The first 4 rows are patterns. Each new row is the sum of 2 different patterns, raised or lowered, with some noise. Before adding, each is slid sideways (what falls off one end comes back at the other) and multiplied by a number that may be negative. Names go in the order of the patterns.
In the rows, 128 means zero.
Some rows, each with the names of its patterns after it:
[114 149 128 147 114 133 157  91 143 147 159 103 139 147 147 150 161 127
 136 133  98 104 129 138 152 129 127 142 132 115 118 141 114  88 133 128
  79 137 144  88 120 151] -> (3)
[105 126 120 112 157 126 110 157 119 123 155 132 161 166 129  80 117  76
 153 171 133 126 128 120 119 143 112 154 122 111 125 182 131 124  93 125
 116 108 125 126 127 138] -> (2)
[136 103  92 153  73 114 113  81 160 105  88 124 102  77 122  74 151 157
 135 126 138 150 144 128 133 131 166 113 145 118 154 107 115  98 125 129
 114 126 124 131 128 119] -> (1)
[ 95 142 104 139 125 140 101 115 128 159  92 139 150 146 117 146 111 154
 137 113 114 164 137 128 142 126 181 125 115 103 112 112 123 106 108 115
 128 122 123 104 144 145] -> (0)

New rows, each followed by the names of its patterns:
[ 86 115 135 124 108 128 105 133 127 138 131 158 111 145 123 147 104 113
  99 130 111  97 138 108 136 112 114 118 116  99 139  58 130 101  69 133
 107  78 127  84  74 123] -> (1) (0)
[103  96 106  73 104 105 107  98 128 105  84 107  64  87  95 110  97  90
  96 123  79  95 102 115  81  79  90 111  70  94  99  89  96 111  94 109
 126 107  80  87 107  63] -> (3) (0)
[128 106 133 136 151 122 121 149 129 136 125 145 124 121 140 134 125 164
 129 124 118 141 116 139 124 125 149 152  84 125 142 102 138  90 118 140
 132 121 143 163 157 178] -> (2) (0)
[114 162 123 159 125 110 152 161  86 135 139 108 138  68 115 148 191 159
 185 125 129 152 150 138 148 148 149 134 104 170 138 161  93 138 130 184
 151 144 122 171 130 118] -> (2) (0)
[118 127 126 146 104 125 123 127 163 135 106 179 147 111 176 126 181 174
 152  77 120  94 187 152 154 157 155 125 148 142 147 172 124 114 165 197
 144 149 108 179 128 113] -> (2) (0)
[161 174 177 147 185 174 166 191 177 162 183 169 168 175 167 146 171 140
 178 193 170 160 162 168 155 155 160 179 141 161 173 174 164 175 142 174
 160 165 158 167 179 154] -> (3) (2)
[100 138 108 127 119 111 117 133 118  89 111  90 130 137 114 119 105  95
 125  95 102 121  90 125 103 121 116 102  75 113  83 119 130 119 115 127
 118 123 112 112 131 134] -> (2) (1)
[160 157 176 129 132 160  89 116 136 127 180 132 121 154 133 106 132 125
 144 125 152 144 108 164 166 109 140 164 152 154 153 155 146 137 162  95
 154 161 163 122 152 161] -> (3) (1)
[142 132 112 124 167 105 149 118 155 101 117 114 104 132 123 139 111 133
 133 127 141 120  95 149  83  99 102  86 156 117  92 121 111  85 114  76
 151 142 113 127 133 120] -> (3) (1)
[103 155 121 142 103 123  95 150 108 116 135 149 130 111 108 126 133 118
 120 147 120  94 159 123 115 118 137 145  99 135 134  92 105 108  91 130
 163 131 104 169 134 126] -> (3) (1)
[197 139 127 191 138 104 175  93 139 120 132 163 106 159 132 114  86 168
 104 144 146 131 116 156 154 153 176 173 149 162 116 157 143 150 132 152
 138 134 162 177 142 146] -> (3) (1)
[107 137 137 109 134 116 128 118 114 152  91 120 131 167 104 125 114 131
 128 131 118 124 122 104  93 119 122 128 135 118 121 136 107 110 141 112
 109 142 120  63 120 104] -> (3) (2)
[133 103 173 125 103 158 120 100 126 118 155 154 139 134 137 160 151 142
 162 157 169 130 145 137 162 123 134 129 147 139 141 161 139 147 165 134
 143 145 123 151 113 124] -> (3) (1)
[120 125  90 160 137 138 133 130 116 151 142 142 163 162 142 144 113 130
 157 122 149 143 148 123 164 177 135 124 196 126 116 162 150 112 159 110
 134 131 157 117 112 168] -> (3) (0)
[ 92 106  92 123 126 102  76 145  77  82  94  97  89 122  64  91 101  96
  66 118 107 115  91  29 104 117 126 122 122 100 132 108 119 111 109  80
 125  88 103 136  94 135] -> (2) (0)
[ 95  98 103 134 108  81 139 104 102 116 102 126 149  78  34 115  33 138
 118 100  79 120  99  84  75 115 104  65  60 100 122 112  64  52 105  95
  39  81  90  78 103  20] -> (2) (0)
[123 162 114 141 138 113 124 121 136 114 149 137 135 111 149 131  98  93
 158  78 132 103  90 168 123  77 123 113  84 129  55 153 164 155 142 151
 154 159 145 144 134 166] -> (1) (0)
[109 118 126  99 125 113 118 134 105 118 108 135  98 146 106 155 139 141
 149 139 134 137 140 143 122 151 159 122 163 130 160 157 116 140 162 125
 164 177 132 152 130  99] -> (1) (0)
[134  87 133 135 124  92 131 111 134 106 130 123 139  96 131  91 146 121
  87 124 138 113  99 142 107 153 103  92  76 103  96 108 113 111 103 110
  98 111  95 122 129  94] -> (3) (0)
[133 133 152 133 183 122 161 121 163 130 107 114 142 151 111 140 140 149
 147 143 143 116 104 145  72 123 126 101 168 114 105 134 107  83 136  78
 141 166 143 113 151 166] -> (3) (1)
[168 155 136 155 127 171 149 137 142 152 150 152 137 146 179 127 133 110
 112 132 164 135 156 123 122 137 141 127 159 158 113 160 114 152 150 152
  99 133 145 181 121 157] -> (2) (0)
[ 75 127  96  99  63 135  86  64 107  98  73  93  93  83  99  97  57  71
  99  83  98  76 116 108 111  97 110 104 106 111 116 105  95 109 141  83
  84 153  81 107 114 105] -> (3) (0)
[107 169 160 141 161 156 162 164 141 176 142 169 116 149 125 163 110 120
 108 139 140 126 127 146 155 124 141 136 125 107 170  78 121 129 116 152
 127 120 148 112 106 128] -> (1) (0)
